All groups share one centre, and each spreads out both ways along 11 directions, with some noise.
Known rows, each followed by its group:
[ 26  -7   9 -21 -13   6 -18  -7  29  -3 -19  29   7   1   0  -7   7  -7
  -6] : j359
[ 15  11  -5   2  -2  15   9  -5   5 -10   7 -14 -24  11   1 -20  17  13
  21] : j499
[-12  16  27  -7 -19 -46  -2 -14  16 -22  -5   4  12 -24  23 -22  -3 -18
   4] : j604
[ 16   6  -5   2  11  43  -3  29  24   4   8  14 -18 -11 -15  -3 -26   9
  -1] : j419
[-12   2  18   6  -8  13  17  22  10   7  10  20  24 -14   1  28 -22  -9
  -8] : j708
[ 42   7  -3 -17  17   9 -19  14 -17   0  -5  14 -21  27  -7   6  11  23
 -26] : j979
[ 12   5   9  -1  23  17 -15  -6 -19  19  -5  11 -26   4  -2 -15 -17   5
 -29] : j73
[ -4  12 -21 -11 -25  -5  18  19 -10 -15  17  13  25 -17   0 -17  12 -27
  11] : j604
[  9  18  -6 -11   7  23  26  31  -9  -8  -9   5 -21  16 -18 -21  -1  32
   5] : j708
[ 15   6  11  12  23   5  19   5  -1 -11  18  -7 -17   3 -35 -53   5 -21
   9] : j721
[ 12 -12  -4  -6  -2 -13  -1 -18   5   0 -17  27  23 -21   5 -17 -19  -2
   3] : j979
[ 29 -14 -11   3  18  24   0 -23 -10   7  -8   2 -12  -6  35  20 -21  18
   6] : j604
[-25  -4  29  49 -12  26 -14   1 -17  15  12   1 -15  -8  -7 -24   2  31
   5] : j73
[ 44  -3   9  14   9   7   7 -12 -20 -16  25  13  -2  10 -14 -22  17  16
  12] : j499
[-12 -10   7   8  20  -5   0   4  -1  -2  26  -6   7 -11  16  37 -16 -23
  -8] : j359
[ 10  20  22   0  -5  -7  38   0  20 -10   7 -15   4  -4   7  10  -4 -11
   3] : j979
[-13  -2  -4 -14   0   8  26  -2   7   2 -24   3   9  -6  16   5 -21  -5
  10] : j979
[ 11  10 -23 -21 -25  13   9   5   7   1  19   6  23  -8  19  23   8 -45
  -2] : j604
[-24  -5 -20 -19  -4  29 -22   3  -4  -4  15  27  -5  -6  25  -7  -4 -23
  12] : j499
[-37   0 -12  -9  -8  19 -18   8  18  -2   7  21   0 -16  24  11 -24   1
  12] : j359
[-14  18   9   5 -22 -18  -1   0 -36   1   8   0   5  13  -9 -19  26   2
 -13] : j419
[-15  16 -28  -4 -35  23  15   6  -6  20   2 -24   2  17 -10   9  20   0
   1] : j721
[-14   2  26   7   6 -15   6 -39  15  -6 -16  -2 -11 -12  20 -24 -22  15
  17] : j979
[ -6   9   9  -3   1   5  22   6  21 -13  16  12  10 -17 -12 -33 -13 -34
  14] : j419
[ 13 -16  15   1  13  16  -4 -12 -11  -7   4  19  -9   5   4 -32   4  -8
   8] : j499
[ 16 -10   3  20  26  23  25   4 -36  -7  13   6  -5  -7  19   3  -9  15
   8] : j73
[ 18  21  -5  -5 -13  28  15  10  -1   1   4  -8 -19   4  -5 -28  17 -18
  -3] : j499
[ 16  24  11  -8  23 -17  28  15  18 -10   0  -8  -3   2 -19   7 -22  14
  -5] : j419
[  0  -4  36  26  17 -24 -10  -1  -1   1  -2  -7 -10 -11  -3 -13  -6   7
 -15] : j721
[  6   7  13  -8  -1  17  27 -40  -5   5  -1  12  -2   6   2 -37 -20  -2
  11] : j419
[-30   7  17 -15  -8   3  13 -17  33   2 -24   8  -2  -8  12 -17 -31   1
  11] : j419
[-14 -17  -9  10  -2  27 -17 -17 -27  14  21 -14 -10  25   3   8  27  -8
   5] : j708
[-24  -7  38  -2   3 -13 -16 -15   6  -3   4   3  -6  33 -16  -9  15   6
   0] : j499
[-32 -10 -27  11 -18   1 -19  15  -6  12  -7 -34  -5  25 -17  23  32  14
   4] : j721
[  2 -13   3 -17  -5 -13  -1 -16  25 -27  10  24  22   2  -1  -5   0  -3
  30] : j419
[-31  31 -10   4 -21  -5 -15  19  16  -8  26 -22 -13 -13  16  18   8  -4
   2] : j359
[ 12 -16 -19  -5  24 -10  13 -15  -8  -3 -17 -14  -3  -3   8  -2 -13   4
  11] : j359
[ 11  15   4 -23 -17 -34   8 -11  14  -9 -12  -6  12   0   0 -16  14 -33
  -6] : j359
[-30 -19 -16  12 -40   6 -21 -18  -4  11  -2   2  20   4   6  10  19  16
  20] : j721
[ 13   9  19  -2   3 -13   8 -19  14   4  15 -18   5   6   0  17   1 -32
 -16] : j359
[ 14 -11   3 -15  22 -11  11 -13   5 -23   9  24  14  -9   0 -22 -10 -19
  18] : j419
[  8  -6  -3  20  -5   0   6  -4  33   3  -8 -11  14 -40  25  19 -32  -3
   9] : j708
[  2   6 -28  19  -8  25 -18  20  -9  16  22 -10  -9   4 -21  16   6  21
  -3] : j499
[ 34   3 -17  11  23  -7   4  16 -12 -16   4 -14 -14 -21  23   9  -2  12
   2] : j419
[ 14  11 -35  16 -10  39   6  32  -5  13   4 -12 -10 -34  16  -2  -8 -15
  -3] : j499
[  5  16   2  -3  10   8 -18   3   9  -4  28  11 -14  -2 -18 -22  -6 -14
  -6] : j708
[ 28   8 -18 -10  16  -3  15  -7 -17  -8  35   5  12  11  -8  30  -4   6
  -3] : j359
[ 28  15 -11 -20  -3  -7   8  27  31 -24 -34   1  -8 -14  22   5  -3  20
   8] : j73
[ 10   8   9  -1  -7   9  11  17  12  -9  -6  -3  -9  20 -26 -14  21  20
   5] : j979
[ 28  17 -33  -6 -17  -3  10   5  12  -5   2 -26  -3   2  -3  10  21   4
   6] : j359
[  4   4 -24   8 -12   8 -10  -1  23  15  16 -25  -3  18 -37  13  15  11
   3] : j73
[  8  10   1 -11  11 -11  -2  36  51 -11 -13 -12  -3  -5  -9  32 -10  -4
  -9] : j419
[  6   6  -2  18 -10  41   9  20 -20   4  30  32   3   6 -34 -21   2  27
   8] : j73
[-30  15  20  28  14   7  -2  -8  -6  31  -3 -35 -35 -10  -2 -12 -25  -4
 -22] : j73
[-13   3  11  -4  18   0  -3  25  -6   9  -1 -17 -18   7 -13 -17   9 -47
 -27] : j604
[ -8  -7 -30   7  -2   5  25  42 -12  -4   1 -15  11  16 -47   0  23  12
  16] : j979
[ 14 -13 -15  -5  -3 -20   2   0   3 -14   6  -8  20   8  -5  22  22  -3
  13] : j73
[ 19  -5 -26 -10   7  21  17  10   1   3   4 -11   6   2   4  23   0 -13
   5] : j73
[ -3   4  -2  10  11  -2   4  12 -15  17 -21  -3  -6   2 -18   1 -15  32
 -15] : j604
[ -1   4   0  17 -38  30  11  21   9 -12  17   7  13 -11   6  -5  25  -1
  23] : j73
[ -8  17 -15  10 -25 -22  24  24   7  10 -32 -29  11  -8 -30 -11   7  13
  -7] : j979
[ -6   6   6  -2  -2 -10  -1   5 -14  14 -19 -31 -17  24  -7   6  21  14
 -20] : j708
[ 17  15  -1  24 -10  15  26  -4   7  -7  38 -28  -6  -8   4  10   6   7
  19] : j979
[ 26  15 -14  -3 -18  18  12   4   9  10 -19  -5  -9   1 -13 -20   4  16
  -1] : j721
[ 12   2   1   3  -5 -26  23 -13  -2 -22  25   4  30 -22   8  -6   2 -24
  16] : j708
[ 21  15 -15   1 -10  -7   6   4  10 -12 -10  -6   0 -14  23  17  -4  31
   9] : j721
[  3  -8  24  16  10  26  37 -34   4   1  29  -2   4   9  -2  -3 -14  -5
  24] : j979
[  2  21 -21  -8   0  -9  19  16  15  19  -8 -45  -8  11 -33  21  -1  -6
 -17] : j73
[-16  10  30   0  -3  -8  22  -3  17 -14  14 -11   1   7   3  -2   1 -18
  11] : j604
[ 51  28  15  11  -4 -23  -4 -25  16 -13  20  -9 -14   6 -27 -30  17  18
   0] : j708
[-22 -20  36  10  34   9 -24  -1  -6  16  -3  15 -15  -4  14  13 -28  -4
 -23] : j359
[-38 -24   5 -15  20  -9 -29   0 -12  11 -24   9  -9  11  -7 -16   0 -18
 -13] : j721
[ 15   8  26 -18   8 -17   3 -18   8 -16 -10  -1 -15  25   8  -2  10  13
  -1] : j499
[-28 -13  22  29 -31  -8 -34   0  10   2   5   8  10  -8  -6  -9  22   5
   2] : j721
[  1   9  23  20  -1 -19  31 -13  31 -17  20  -9  21 -33   2  -2 -24  -8
  21] : j708
[ 15   8 -19 -15   9 -26  38   7 -24 -22  -6   0  17  -4  14   7  -3  17
  11] : j604
[ 24  10 -13   4  14  -8 -22   5  -3  -4  11  -7 -21   1 -12  -9   7  15
  -7] : j708
[  1  18   3   6 -17   8  11   5  15   7  18 -17   2   6  -7  28   1  -1
  -8] : j499
[ -6  -4   0 -33  -2  26  23  19  -4 -17  -6  32  10   3  19 -18   4 -34
  13] : j604
[-25  -1  -5  -6 -30  16 -33   9   9 -11   0  27  -7  -1   1 -38  23   1
  18] : j721
[ -5 -30 -14  18   7 -11 -11 -24 -45 -16  33   4  17  -4  21   5  21  -7
  22] : j419
[  6  -2  -7   4   3   6   0  -4 -12  18 -12  -9  -4   9 -10   8   0   6
 -15] : j721
[ -9 -25 -29  17  17   4 -22   5 -18   1  24   0   3 -18 -10 -21   0 -22
  11] : j604
[ 20  15 -20  -9 -21  29  -6  -4  19   9  15  -1  -5   8  -1  20   5   2
  -2] : j359
[ 32  -4 -12   5 -12  -9 -23  -8  32  -2 -24   2  -2 -29  20  -2  -6  17
  11] : j708
[ -8   6 -18 -22  10  -1   9  -3 -21  -7  11  27  10   5  -3  -2 -19  15
   6] : j359
[-19 -22 -41  -3  13  14   5  20 -20  -8  -1  14  10 -15  -5 -14  -8  -4
  23] : j604
[ 66  10 -10   0  18  13   2  -1 -34   8  12  -1 -15  15  -2  15   7  14
 -24] : j419
[  0  37  42  -6 -24 -13  15  16  28 -20  10  -7  -8  12 -13 -18  23  -8
  -2] : j979
[ 11 -11 -14  27  21  16   3   8 -34   0  22   5  -9  -7 -17 -26  -1  15
   8] : j604
[-24  -6  10 -14 -24  21 -15 -18 -15   3   8  50  15  -9  20 -26  -7 -16
   3] : j419
[-22   3  21  19   0  -2  25 -17 -16  17  18 -11  13  -6  -2  -3 -15 -29
  -9] : j721
[ 17  14  -3  -5   6  -2  22  12  10   2   1 -11   3   2  -9  24  -6  -3
  -9] : j73
[ 20  -2 -16  25   8  33  -3   1 -30  31  29 -14  -8 -12  -6   7  -5 -21
 -22] : j604
[  2 -17  10 -10  26  -6 -29 -12 -17  -3  -7  20 -13  20  -2  -4   2  14
  -9] : j499
[-13   5 -13   3   2  -6 -15  -6 -30   7  16   1  -4 -12  12  -3  -4 -11
 -10] : j979
[  4  11  19   9  -2  22  16 -10   3  -7  18  -1 -21  27 -22 -25  13  24
  18] : j708
[ 26  -4  19   8  23  -2  -2  11  32 -14  22 -12  -3  -6   4  23   0 -21
  -1] : j979
[ -5 -18 -36 -22  11   3 -15   0  18   5 -17  15   6  10 -30   3 -12  15
  10] : j73
[ 10  20 -13 -13  -4  20  11   4 -18 -23  36   8 -10  10   4 -29  21 -13
  15] : j499
[-10 -15 -11   9 -26  40 -15   9 -10   6  24  18  13   0  13  20  18 -15
   8] : j708
[  7 -13 -21 -30  14 -12 -16 -11 -10   6 -34   9  -6  -2  13 -14  -5 -15
  -9] : j359
[-20   2  11  25 -18  17  -7 -13 -20  29  13 -10  -1   2   2   5   1  -1
 -14] : j721
[-32  -7 -13 -10  -8  24 -35  14   0  14   1  20  -6   2   1  -3  -1 -14
  -9] : j499

New rows, each followed by its group:
[ 19 -12   3 -10  27  20 -31  13   7 -12  11  32 -16  -2  11  -2  -9  -3
  -5] : j721
[ -2   0  14 -21  -6  -9   5 -12  17  -9  15  26  20  29 -41 -11  10  -8
   5] : j419
[ 15  -3 -19   2  23  34  10  28 -33  29 -15 -13 -19   6  -5   5  -9  -7
 -30] : j604
[  2  30   1  -6  -8  -9   6  -4 -18  15 -24 -17 -23   7   5  -8  -3  28
 -23] : j979
[-21  20  -6  -4 -26 -11   5  -7   1   9 -28 -10  -3 -17  16 -18 -12  11
  -2] : j979
[ 18  -3  14 -17  18 -28 -15 -27  20 -15 -12  -7 -12   3  29  13  -1  -4
   0] : j604
[ 14 -10   8 -19   7   3 -19  -1  11  -7 -11  34   6  -5  10  -6  -9 -13
  -6] : j979
[ -1  16  -9  28 -25  33   8   4  -7   3  35 -13  -3  -6  15  23   6  21
  12] : j419
[-37  23   8  29 -30  -7 -10 -18   4  32  -4 -30 -10 -24   4 -17 -16 -11
 -17] : j979
[-34   1 -24   8   4  23  28   2  -5  16  21 -26   6 -15  11  25 -26 -24
  11] : j359
[-18 -13  20  -3  20  18  -1  13  10  -6  15  45  14 -12  -1  12 -37   3
   4] : j708
[-46   2  22  -1   5 -12  -3  28  -9   1 -20  15  -3  -7  -2 -12 -23   4
 -16] : j359
[-26  -3   9   0 -30 -15  -6 -14 -13 -12  30  18  28  22 -12   3  31   3
  13] : j419
[ 14 -18 -18  18   3  59 -20   9 -10  14  25  11 -14  -4  -2   2   2   0
   3] : j419
[  8  -3 -33   9 -21  11 -16   4  10  18 -22  -3   4 -30  10  -1 -10   8
   1] : j979
[  5 -21  11  32   1   5 -29  13  -8  12   4  19  11 -16  -8  13  -4  14
 -17] : j499
[  4  33  10   1  -4  -3  27   0 -20 -12  23   2  -7  -4  -5 -39   2  -9
  -1] : j721
[ -9  -8   9  21  -7  26  -7  -6  -5  25   2 -25 -15  21  -3  24  15  10
  -7] : j708
[-46  17 -16 -11 -14  -8  13  39  27  -9 -23 -15  -1 -33  15 -15 -14 -26
   9] : j708
[  0   9   2 -10   6  -7   5  37  51 -11 -11  -9   0 -31  17  26 -21 -21
  -3] : j419
[-30  -3 -10   8 -30  20  -7  12   2   8  21  -7   2  18 -25  -8  36 -17
   8] : j721
[ 35   8   3   3  -9 -16 -20 -21  25 -18   0   9  -9  -4  -5 -30  15  22
  11] : j708
[ -1   9   2  -7 -32   5  22  12  -5   1  -3   6  22   1   4   1  18 -21
  -6] : j708
[-16  -8  -6  22   6  25   7  -3  -6   9  19  -8  -5 -16  23  14 -15  -3
  13] : j419
[ 50  -8  -1 -12   8   3   2 -14   4  -3 -27  17  -5   4  -5 -24   1  20
   4] : j499
[ 19  14   7  14 -23  27  20   0  38 -11  31  13  16 -29   0 -10 -14  -8
  25] : j708
[ 12  12   6  -2   7 -14  15   1   3  10 -11 -28  -5   7  -3  19   0  -7
 -21] : j419
[  1   3   6  18   4  -7 -31 -12  12 -21  35  -4 -16 -20  26  -8   7  -3
  17] : j979
[ -1 -12   5  -7  16  24  -1   9 -19   8  -7  28  -2   6  -8 -15 -12  -6
  -7] : j604
[ 10 -29  -5   6  23 -13 -22  -3  17   6 -27   5   3 -21   1   0 -20  -2
   0] : j979
[ -6 -21   0  -3  24 -43  -4 -37 -38 -11 -22  -6   3   3  25  -5  -1  14
   7] : j419
[-27 -43   2  12   4  19  -4  -2  -5 -10 -14  26  18 -21  36  -8 -12   1
  30] : j73
[-21 -13   6  -9   6 -13  -1  -6   6   8 -40  12   9  -6 -10 -20 -18  -6
  -4] : j979
[ 19 -20 -13  27   3  10 -16  51   2   0 -38 -15 -14 -18  -2  -7  25  16
  -4] : j359
[ 44 -12 -24  -4  17  -3 -21 -19 -24 -14   1  -4 -18   9  20  -2  24  11
   7] : j73
[ -7  18  17  -4   5   6   9 -11   8  -4   5 -14 -20  -2  37  11 -12  -5
  -1] : j979
[  2 -17   8  22  -9  56   6   3  14  28  -8  -2  -6  -5  -8 -13  -2 -15
   6] : j359
[ 26   7  29  13 -22  19 -11  17  20   1  29  12   7   2 -15   6  25 -22
 -15] : j359
[-39 -17  15   2  18   5   6  -3   8  -3 -17   2  -2 -13  14 -13 -27  -9
  13] : j604
[-19  18  12  -3 -36  29 -11  -5   3   7   0  28  -5 -22  31 -26 -12  -4
  -2] : j721
[-13   3 -21  14  20  13  -3  22 -40   7  27 -17 -17   3 -10  -5   6 -12
 -14] : j499
[-27  17   3   5 -20  27  -5  -7   2   6   1 -12 -30  11   9 -20   6  21
  11] : j979
[-12   4 -10   5   1  17  18   2   0   8  23  -6   5  -1 -21  -5 -13 -14
   7] : j73
[-13  -4  -1 -19   8 -12  -2 -19  18  -3  -8   5   5   7  17  28 -21   5
   6] : j499
[-15   2   1  18   0  16   6  -7  14   1   5 -16 -14  -8   7  -5 -14  22
  22] : j359
[ 24   0  24  11  23 -15  14 -18  -5 -19   2 -15 -13   2  17   0   0  15
  10] : j499
[ -6 -16  10   4 -20  -7 -43 -25  17   0   1   1   0   4  12   2  28 -13
   3] : j73
[ -9  -4  -5   4  -6  20  16   1  -3  -6   7  16   8  -6  -4 -23  -8   6
  20] : j359
[ 27  -6 -39 -13   8   9  -2  -7 -10   0  -3  17   8   9 -26 -10  -3  27
  12] : j499
[  1  -3  37  23  -8  16  -5  22  28  -5   3  18   0  -3 -12  -1  -4  28
   7] : j359
[ 27 -11   8   7  17 -13 -21  -2   4 -14  27  14   5  -9  -4  -1   5 -16
  -3] : j979
[  2   0  34  -2   7 -31  12 -12   6 -14  16   5  20  -3   0  -1   1 -35
  -7] : j359
[ 16   9   1  -8  -4  14  21   7 -21   3   4  14   8   5  -1   4  -5  -2
 -12] : j604
[ 10  -8  38  15  36 -37  -4  -9  25 -24  20 -13  -6  -8  -6   2  -3 -15
   4] : j979
[ 35  -4  -6 -14  12 -10 -14  15 -18 -14  22  29  14   8  -2  20  12  -2
 -12] : j419
[  0  13 -32  -7 -21  16 -20  27  -3  10   9  11   1   1 -19   8   7  12
 -10] : j499
[ 27   3  -2 -24 -21  17 -16  -3  32 -22  -5  41   4 -20  40  -9  -2  -2
  16] : j979
[ 30  -3 -23  10  -1  -2  -3   2   2  -9  -1  -6  -1 -15  12   6   4  25
  14] : j708
[ -9   5  -3 -20 -22 -14 -18  18  27  14 -47  -8  -5 -10   7  -9   8 -28
 -24] : j359
[-24  24  15  29  -6 -14   4  -4   3  -1  -7 -52 -37 -25  33 -25  -1  -4
   5] : j73
[ 40  10   5 -21   8 -23  15 -19  -3 -15   0   7   8  15 -10  -1   9   5
   0] : j419
[  9 -12 -31  -5   6  16 -18   7 -13   9   6  -1  -4 -19  16  -5   2 -40
  -9] : j604
[ -5   0 -14  23 -16  30  28 -11   0  29  -9 -18   6  -6 -12  -2 -15  10
  11] : j979
[ 12  -1  11  -9   7 -16   2 -13  18 -11  -8  14  12 -20  19   1 -17 -12
   4] : j979
[ 56   4  -7 -17  28   5   4  22   2 -19  14  23   0 -17   3  -2  -9 -22
 -11] : j419
[-14 -12  17   5  -7  18 -30  -2  17  14  -7  26  -2  -2  -3  -4  -8  12
  -4] : j73
[  0 -10  14 -30  21   1  -7  -7 -21   7 -37  25 -12  30  -1 -16  -2   7
 -19] : j708
[ 13 -14 -12   5   0 -20   3  -1 -17  -6  -1 -20  10  17 -13  21  31   2
   1] : j73
[ -2 -17 -12  23  33  43  15  10 -16  25   0 -31 -27   3  -1  13 -15   4
   0] : j604
[  3 -10  15  15  -1  15 -26  30  32  -6 -17  10 -12 -11   2  11   1  37
   4] : j359
[  5  -6 -37   8   1   9  18   8 -15   8  -6 -36   0 -19  24  21   0 -15
   7] : j708
[ 26  18 -40 -20 -15   1   1   5  -8   9   3 -20  -1   8   0  13  20 -21
 -17] : j359
[ 43  18   8  -4  -5  -6  21  -2   9  11  -9  -9   2  12 -16  14   0  15
 -18] : j499
[-12  -8 -22  -9  14  28  23  -3  -5  -2  26  -5   3   3   1  -1  -8 -33
  20] : j721
[-18  -1   0  -9  19   2  -6   8  -2  -6  -9  -8 -16 -28  56  17 -23 -22
  -6] : j499
[-14  21   5   6  -6  -4  30  14 -30 -15  13  -1  -1 -14   1 -43   5 -12
   6] : j73
[ 22  -6 -13  21  11  28  14  -7 -23   3   5  -4 -11 -20  28  -3 -18  16
  13] : j604
[  8   9  45  -9 -14 -33   6  -2  22 -11 -22  19  18 -11   9 -13  -1 -15
 -16] : j499
[ 10  -8   1 -19  23 -11 -13 -20 -16 -12 -15  32  -4  22 -10 -12 -12  47
   5] : j419
[ 13  12 -13  11 -34  38 -20  28   1   9   7   2 -13 -21  17 -14  22 -18
  -7] : j419
[-25 -17 -12 -11  -2   2  -8   3 -12 -18 -28  22  -1 -24  33 -42  -3 -10
  25] : j73
[ -8 -19  -8  12   5  21 -25  26  37  -3  -5 -14 -13 -14   3  11   6  -9
  14] : j979
[ 32  31   5 -14  -7  24  18  19  63  11 -25 -16 -19  -9   5  13 -25   1
 -13] : j419
[-13   5 -18 -10  -3  20   4  -9 -13   4  -1   0  -7  -3  25   0 -12   2
   8] : j721
[ -6   2  -1 -12   8  20  10 -26   1  26   7  -6  -2   7   5  14 -26 -19
  -9] : j359
[ 17  19  24  23  -4   0  -9  18  12 -29  39   6 -11 -20   9  -7   7  12
  10] : j721
[-11 -12   3  31  25   9  15   5  -3   4  14 -25  -7  -9   6  23 -19  13
  10] : j359
[  2 -18   1 -20  22  27 -25 -11  -9   6  -3  47  -7   9   2 -15 -16  -7
  -4] : j708
[ -7 -29   3  12  14  22 -15 -12  14  19 -19  -1  -7  -4 -12 -26  -9 -10
   4] : j721
[-11  11  -3 -16  -8 -42   9   6  15 -32   0  -8  11  -3  -1  -8  16  -9
  15] : j604
[  2  15   3  -2   4 -11  42   3 -10 -28  34  -8  12   1   7   6   5  -9
  20] : j979
[ -4  -1  -7  -2 -19   0 -11   9  13  -2  -1  13  14 -19  10   2   2 -15
  -1] : j708
[ -4   3   0  18  -6   7 -24  10  22   9 -24 -17 -29  -2  -6 -12   2  36
   5] : j604
[  3  25 -10  -7 -34  14  -5 -23  30   4  28 -21  -5   0  12   6  14 -32
   6] : j359
[  1   0  -9  16  -8 -16  -3  -5 -37 -16  14  -6   0 -13  13 -30  25  -3
  12] : j419
[ -2 -24 -16  15  20   5  -2  -9  -3 -11   3  -7  -3  -5   3  -5  -6  19
  33] : j979
[ 26   1  -1   1 -27  30  13 -19  24   3   5  22  18 -25  17 -12  -9 -20
  15] : j708
[  0 -14 -29   9  12  -1 -10   6  -2  -4   7  -9  -2  -1 -16   3   2  21
  17] : j604
[  7 -27   4   7  21   9  -9  -7 -15   3  10  10   3 -13  14  -1  -6 -28
  -1] : j359
[-32 -20  -6  29 -28  -3 -34   5  11  21 -19 -24   1   6  -7  29  24  23
  -1] : j721
[ 30  16 -14  14  15  -1  54 -14  -1  -5  11 -36   0 -14   7  12 -22  13
  18] : j721
[ 41   8 -28   9  10 -11  -8  12  -7  -2   7 -11  -6 -15  -1  15  -1  14
  -9] : j708
